The rows are grouped in 3 different ways at once. Each group adds its own fixed numbers to the row, and there is some noise. The rows also spread widely along 12 directions, which tell nothing about the answers.
In the rows, 128 means zero.
Known rows, each followed by its group in each grouping:
[122 142 184 107  42  93  96 133 160 123 102  83  83 166 187 190 139 128
 189 130  77 123 121 124 168  78 137 120  99 203]	j933 j821 j693
[146 134 148 124 130 146 110 141 105 132 123 158 106 123 113 157 132 150
 153  96 153 117  52 175 130 144  89 105  97 122]	j270 j986 j610
[117 129 167 124  74 111 127 125 115 148  94  93  92 137 127 175 164 142
 137 119  79 103 118 109 144  86 147 118  93 172]	j810 j46 j236
[ 70 128 132 158 121 133 130 146 148 133  83 127 139  94 120 185 133  77
 150 159 123 105 129 161 100 100  71 127 141 167]	j810 j821 j824
[142 166 187 152 122 154 121 126 117 130 128 133 109 157  78 146 156 160
 134 109 140 146  86 112 110 111 147 143  78 141]	j71 j46 j693
[ 83 131 143 178 168 156 131 132 107 132 116 121 141 119  72 133 100  96
  81 152 139 106 133 132  87 138 117 153 140 132]	j933 j399 j659
[ 77 148 174 168 150 123 107  94  90 119 114 167 103 160 130 153 142 134
 122 100 134  64  82 140 112 129 112 111  94 165]	j270 j399 j659
[127 151 155 135  75 152  82  94  95 119  96  81  77 180  69 148 131 124
 152 112 126 116 169  82 111 124 185 160 105 107]	j71 j986 j610
[ 97 129 137  56  56 121 117 102 133 141 114 117 109 108 187 174 171 133
 195 128 105 105 113 122 193 110 104  72 113 165]	j810 j986 j236
[137 155 162 177 126 151  97 102  90 140 113 147  98 178  58 160 142 138
 146  81 154  95  89 134 103 138 124 144  88 106]	j71 j986 j102
[100  91  91 126 104 119 175 201 125 222 126  54 148 100 106 167 117 137
 131 168  88 121 128 128 154 159  49 116 107 180]	j933 j986 j102
[ 93 138 199 200 153 153 163 125 108 147 137 129 157 108  80 151 129 142
  44 176 136 109  96 113  91  97 128 189 144 135]	j933 j46 j824
[ 57 152 156 175 135 114 134 128 107 137 104 106 108 190 156 141 125 148
 144 134 116  93 116 128  82 124 113 120  65 216]	j270 j399 j693
[ 91  77  99 111  63 107 104 166 106 167  96  77  98 107 122 178 129  68
 114 122  69  52 152 142 162 115  78  93 150 159]	j810 j46 j824
[118  93 134  69  70 140 100 142  94 117  86  81  96  91 125 148 124  70
 113 129  87  98 145 116 159 124 133  98 152 119]	j71 j986 j610
[143 123 121 119 124 130 121 164 136 143  80 134 115 106 133 158 144 117
 182 106 137 135  77 184 126 120  79  86  87 154]	j270 j986 j236
[ 83 130  90 107 132 158 155 158 128 161 163 128 140 104  66 120 119 124
 151 121 172 129 136 127 119 160  80  86 126 145]	j933 j46 j236
[107 146 131 122  73 114  92 130 100 135  69  53  65 184 129 145 149 115
 182 119  71 111 161  96 126 113 168 106  57 184]	j71 j46 j659
[172  98 130 123  66 131  81 169 125 164 124  85 107 117  97 175 114 105
 128 113 104 125 124 147 164 128  94 156 146 101]	j270 j46 j693
[146 134 210  93  87 102 102 140 131 117 139 139 100 136 164 157 111 147
 124  93 136  87  75 150 149  75 151  89 127 162]	j270 j399 j824
[ 82 158 143 115 101 145  85  83 122 106 146 136  99 160 142 152 132 115
 180 120 142 105 133 122 159 147 120 115 115 142]	j933 j399 j659
[116 148 212 102 142 159 136 139  89  87 115 148 128 113 139 124 119 121
  81 135 127 116  77 124 111 102 157  99 122 133]	j71 j821 j102
[113 156 192 122  77 140 128 133 181 102 100 128 124  79 131 216 177 102
 169 153 117 159  83 139 155  81  97 146 121 177]	j71 j46 j610
[126 144 184 125 102 134  98  88 145 124 149 166 138  96 144 185 139 131
 157 121 152 115  76 152 185 111  98 128 159 124]	j933 j399 j659
[140 148 186 110 115 145  92 165 148  89 169 151  81 168 105 161 125 125
 107 117 113 121  74 143 152 146 123 131  93 148]	j270 j821 j659
[ 92 130 157 106 131 149 103 177 101 106 148 100 125 111 163 108  70 107
  72 149 131 105 113 157 109 125 126 116 124 163]	j71 j46 j236
[116 138 139 162  96 142  89 106  86 188 122  42 130 152 106 135  97 157
 135 161 124 125 175  89 103 136 158 193 124 109]	j71 j986 j659
[131 128 147 143 113 144 127 167 134 173 171 122 134 110  54 158 121 143
 112 114 162 114 103 142 119 130  89 139 140 135]	j71 j46 j824
[ 99 153 106 143 158 183 143 134  78 122  72 117 114 119 111 115 144 121
 179 141 141 152 109 139  93 162 105 110  63 130]	j270 j46 j610
[130 124 190 152 115 135 129 159 133 152 168 125 126 121  69 182 125 156
  78 114 133 105  81 146 136 130  93 158 133 146]	j71 j399 j610
[103 144 161 148 135 153 152 152 115 120 145 123  82 199   5 143 139 118
  80 115 116  96 130  80  98 153 150 129  75 156]	j933 j986 j102
[ 97 144 139 132 142 143 121 146 105 122 116 152 115 140 146 130 129 123
 155 106 144 112  80 163 109 132  91  86  85 170]	j270 j46 j693

New rows. What belongs after each?
[ 98 114 102 166 118 140 153 117  94 178  47  84 129 103  95 177 167 120
 180 152 104 129 123 132 124 136  72 135  98 140]	j933 j986 j610
[ 75 146 158 128 139 132 167 141 131 142 151 146 142 106 140 145 144 158
 128 138 146 120  76 139 131 118  89  92 102 195]	j933 j46 j236
[ 62 163 158 174 132 134 134 109  72 155 113  87 110 180 129 135 153 171
 126 149  95 103 119  87 102 138 139 140  52 185]	j71 j46 j659
[102 136 157 122  94 129 108  98  87 125 101  95 106 161 172 133 122 129
 158 128 112 105 137 109 138 115 147 112 103 156]	j933 j399 j693
[118 139 120 177 156 152  98 141 104 120  52 122 120 103 128 162 131  86
 160 140 113 129  92 187 102 122  87 134  94 138]	j810 j46 j659
[ 79 164 165 140 108 163 109 122 115 126 171  68 127 172 137 111  80 144
 119 174 138 134 166  90 105 123 163 174 116 151]	j933 j46 j693
[117 152 178 122 114 106 139 165 162 126  84 125 104 130 131 173 153 131
 161 125 101 141  91 140 113  82 138  94  85 210]	j270 j821 j659
[145 145 217 109  96 133 138 119 115 122  82  96 133  93 177 149 138 140
 133 159 115 149  95 119 134  54 178 127 117 152]	j71 j399 j824
[112 135 179  87  80 145 140  84 116 130 116 128 124  92 121 166 191 123
 133 147  97 132 115  66 192 101 153 120 140 121]	j933 j46 j659
[ 71 147 137 184 135 132 130 155 109 137 115 110  91 176 105 163 150 127
 129 135 104  90  91 141 104 146  80 124  48 202]	j71 j46 j824
[ 90 110 130 149 120 129 130 118 101 171 101 138 151  87 163 167 147 125
 138 151 132  87  82 163 138 123  56 123 135 142]	j270 j986 j824
[112 122 169 128 131 141 157  95 116 117  80 182 127  87  75 168 195  99
 120 104 129 108  85 115 147 106 106  98 133 125]	j933 j399 j236
[125 133 134 178 142 136  91 152  86 148 106 120 121 125 142 152  93 147
 140 114 149 108  68 201 105 140  75 146 106 128]	j270 j46 j610
[118 142 117 143 127 144 110 101  82 175 128 143 139 117 122 130 120 161
 193  97 195 106  91 161 122 124  95  98 128 102]	j933 j46 j824
[ 87 119 136 125  97 115 131 169 129 145  89  65  91 150 105 147 127 100
 122 136  86 104 155 115 102 115 133 111  86 205]	j71 j986 j236
[121 120 125  86 109 136 122 168 145 129 126 146 119 102  96 164 122  85
 158  90 144 110 112 152 152 132  75  70 136 149]	j270 j399 j102
[ 74 162 157 189 119 123 117  59 102 140  83 154 112 161 104 171 157 138
 192 104 166  79 119 124  94  90 130 125 115 137]	j933 j821 j824
[133 100 126 148 137 155 124 175 140 123 110 124 115 102  48 159 123  67
  86 138 119 124 114 154 118 145  86 151 129 122]	j933 j986 j236
[157 158 196 139 112 132 129 142 152 112  64  89 131  95 169 162 137 128
 158 180  98 196  87 141 127  58 166 151  91 167]	j933 j46 j659
[ 70 171 179 203 126 133 130  77 128 126 101 125 119 176 112 163 141 144
 159 154 152 106 121 114  73  87 149 164  93 174]	j933 j986 j824
[ 84 115 174 124  80 124 111 133  86 125 106  72  88 157 144 150 133 109
  75 162  57  75 141  90 137 117 152 140 112 155]	j71 j821 j824
[ 91 130 164 124 134 172 156  94  57 131 107 126 133 115 120 110 165 128
  85 160 105 117 116  68 133 126 148 125 113 117]	j933 j46 j693
[152 118 101 129  75 121  87 190 131 168  77  19 102 137  91 151  55 112
 187 128 124 150 191 150 101 110 143 137 133 127]	j933 j821 j610
[120 123 166  95  87 129 118 128  99 108  55 102  96 125 157 153 158 102
 145 138  68 118 125 106 143  90 157  98 102 148]	j810 j821 j693
[115 155 149 169 128 126 146 127 110 168  55  89 134 124 123 150 128 167
 188 141 146 148 118 143  64  88 137 132  90 167]	j270 j986 j610
[ 89 110 140 139  97 117 117 167 146 117  68 111 119  82 113 195 125  56
 130 129 108  98 126 158 118  87  81 117 156 173]	j270 j46 j610
[111 154 154 122  93 124 146 114 174 157 127 135 137 120 113 188 160 146
 218 114 155 154 110 130 151 101  95 110 114 181]	j933 j399 j693
[ 73 152 139 159 152 131 119 160 124 127 106 107 138 122 161 147  74 130
 165 135 159 114 111 201  74 116  89 105 110 192]	j810 j399 j610
[112 139 164 179 151 140 119  93  63 158 102 135 146 106 147 138 130 159
 119 137 141 108  71 146 119 113 120 140 119 116]	j933 j46 j659
[107 135 124  99 145 141 126 150 121 129 135 173 127  95 120 128 113 116
 168  90 182 116  86 183 119 135  86  54 131 136]	j933 j821 j236
[127 129 138 103  92 144 143 136  88 180 100  58 129 126 118 110 116 164
 132 158 117 149 174  71 102 109 183 136 122 114]	j270 j821 j236
[179 120 183 151  97 103 136 135 135 159  36 128 115  94  65 204 167 138
 168  78 123 134  90 146 113  54 132 116 129 139]	j270 j399 j610
[146 121 139 122 134 147 153 156  94 187 102  85 144  95  77 123 128 152
 120 136 122 151 120 113 117 134 136 122 112 129]	j71 j399 j659
[120 128 185 127 100 131 123 153 110 150 138  63 126 135 160 144 109 160
  81 182  75 132 122 101 153 124 149 165 108 157]	j270 j399 j659
[102 112 113 159 110 123 101  89  56 164  89 146 108 127 113 155 149 119
 158  78 141  44  94 153 144 122  85  89 131 113]	j933 j46 j824
[113 121 142 108 135 134 156 157 100 168 132 151 141  84 134 133 140 148
 128 116 149 105  66 155 132 116  88  70 119 153]	j270 j46 j824
[ 78 162 194 138  81 122 126  57 102 128 106 119 123 129 192 160 157 151
 163 160 126 102 110  94 144  66 158 128 119 162]	j933 j46 j824
[114 155 157 127 122 153 117 116  95 169 139 112 162 105 126 112  95 162
 155 121 188 135 125 129  90  97 138 121 146 123]	j71 j46 j693
[139 159 166 139 127 178  98 116  93 116 162 111 111 165  93 119  86 164
 130 122 169 136 119 130 124 162 152 160 108  88]	j933 j399 j610
[ 81 142 148 160 104 122 115 103 118 173 122 103 145 136 153 156 114 150
 160 141 152 104 133 132 106 110  98 150 132 162]	j270 j986 j693
[106 107 117 104  80 127 138 124 130 176  85  94 150  47 119 179 157  92
 164 155 102 134 144 113 176  97  93 114 167 131]	j933 j46 j659
[ 62 107  96 123 116 119 110 165 109 155 139  90 112 123 113 147 105  91
 119 127 103  70 141 140 142 155  76  95 126 175]	j933 j46 j659
[133 129 107  65  86 173 106 126 118 135 125 113 114  95  85 144 139 104
 193 111 156 142 133 125 157 157 104  95 131  93]	j71 j986 j610
[102  84 123 139  95 131 109 105  71 153  72 114 127  99  79 150 126  66
  94 106 109  62 171 100 130 116 111 131 187  91]	j270 j399 j693
[128 124 148 104 103 124 115 124  66 141 102 109  94 136 173 123 135 154
 143 105 108  99  88 136 153 119 144  76  81 143]	j933 j46 j236
[121 100 133 137  90 119  98 123  92 183 144 114 137  97 153 166 103 142
 130 130 132  77  97 163 167 128  68 135 175 102]	j933 j821 j824
[140 108 132 122  69 140 138 119 105 182  79  72 112 111  53 170 178 115
 143 131  91 124 157  79 156 122 128 143 124 107]	j71 j399 j824
[ 88 145 168 178 122 126 151 101 117 144  40 113 142  97 106 183 159 121
 156 134 129 123 120 129  87  79 117 134 125 169]	j71 j399 j610
[133 110 179 146 103 109 122 125  87 155 118 115 100 152  89 147 123 147
  84 107 121  64 111 119 117  92 160 126 126 136]	j933 j986 j824
[ 78 162 159 132 116 139 146  84 125 155 107 129 158  98 140 151 147 152
 187 134 170 135 124 120 113  96 118 114 133 161]	j71 j399 j236
[129 145 164 150 111 164 130 150  96 178 155  76 136 135 100 137 110 176
 106 157 123 141 116 106 127 143 123 177 107 124]	j71 j46 j102
[119 128 178 160 128 148 147 112 107 141 123 145 128 115  74 171 155 152
 100 126 137 106  75 125 131 121 112 149 129 124]	j933 j986 j610
[118 107 151 127  95 141 125 147  98 153  92  64 138  98 122 143  89 101
 101 170  97 118 163 109 124 101 138 149 165 112]	j933 j821 j102
[126 154 178 145 123 145  86  80  74 113 113 158 101 172 149 131 136 151
 152  87 148  96  86 133 125 122 139 120  96 113]	j270 j399 j693
[ 88 136 124 146 120 131 137 131  74 146  80  87  97 156 103 130 129 138
 160 117 118 105 138 114  96 124 143  96  80 162]	j933 j46 j610
[136  99  96 152 100 134  99 189 128 154  62  38 119 100 101 154  87  64
 137 155  92 142 175 158 113 117 102 159 135 131]	j933 j46 j236
[ 82 132 133 132 157 160 171 145  86 126  84  96 117 129  81 111 128 116
 109 158 120 125 141 103  77 134 147 108  86 156]	j933 j986 j610
[151 137 144 125 110 141 137 108  96 146  30 132 115 100  97 168 184 113
 198 100 120 142  96 122 139 107 120  90  91 119]	j71 j399 j102
[118 165 190 112 115 154 144 143 142 125 187 131 121 169 110 134 121 177
 136 139 149 155 102 110 125 128 147 132  97 163]	j933 j821 j693
[115 131 135 171 108 166  83 130  74 148 103  62 131 111 139 131  87 109
 117 173 131 122 144 140 105 124 118 186 140  91]	j71 j46 j824
[102 166 163 126  78 122  99  98 131 148 154 127 107 174  98 150 127 154
 168  83 163 101 143 100 113  94 149 121 124 154]	j270 j46 j693
[137 169 163 101 104 164 121 147 139 110 137 111 117 129 167 131 125 142
 181 160 149 178  92 137 140 115 136 123  82 148]	j270 j46 j824
[128 170 171 101  96 147  91 135 168 109 179 108  98 171 128 148 105 142
 170 143 145 154 115 126 144 125 152 135  89 165]	j933 j986 j659
[105 142 122 189 132 161 143 144 137 158  91  73 143 128  56 168 116 104
 146 171 125 158 165 113 103 137  98 185 115 134]	j933 j399 j102
[ 60 154 153 166 145 132 177 121 123 127  55 102 133 127 146 147 148 115
 160 177 119 130 127 117  86  91 131 109  78 208]	j933 j399 j824
[117 116 118  95 102 128 161 139  91 210 134  74 150 109  93 107 100 166
 147 126 153 119 168  96 121 113 149  90 143 124]	j933 j399 j824
[ 92 129 131 156 159 152 123 152 123 125  94 136 153  87 138 147 103  81
 135 146 150 128 104 181  99 129  59 128 134 151]	j270 j399 j693
[110 124 143 130 121 159 123 106 138 141 163 175 145  82 133 184 163 132
 147 134 156 119  53 166 186 161  31 140 137 115]	j933 j986 j236
[ 54 148 104  95 143 178 155  92 112 136 159 174 143 114 112 124 163 125
 178 131 174 119 106 113 145 177  65  75 110 136]	j933 j986 j693
[154 141 186  97  71 148  95 173 170 100 171  99  88 151 100 157 108 109
 112 144 121 142 127 119 149 111 156 157 117 140]	j270 j46 j824
[111  93 119 109  85 112 113 182 128 140  83  72 118  85 106 151  90  56
 122 132 112  97 169 143 117  77 126 102 171 154]	j933 j46 j824
[112 114 160 112  80 118 146 156 149 192 150  66 162  85 138 164 105 157
 109 169 116 137 148 114 146 105 107 163 164 159]	j270 j399 j236
[104  91 131  70  56  85 127 191 144 188 108  66 130  86 140 168 104 107
 147 117  98 101 156 130 144  79 100  70 167 196]	j71 j821 j693
[136 132 135 118  91 142 100 136 108 173 147 113 123 125  68 151 103 136
 152  89 159  99 137 122 129 118 121 119 153 100]	j810 j46 j102
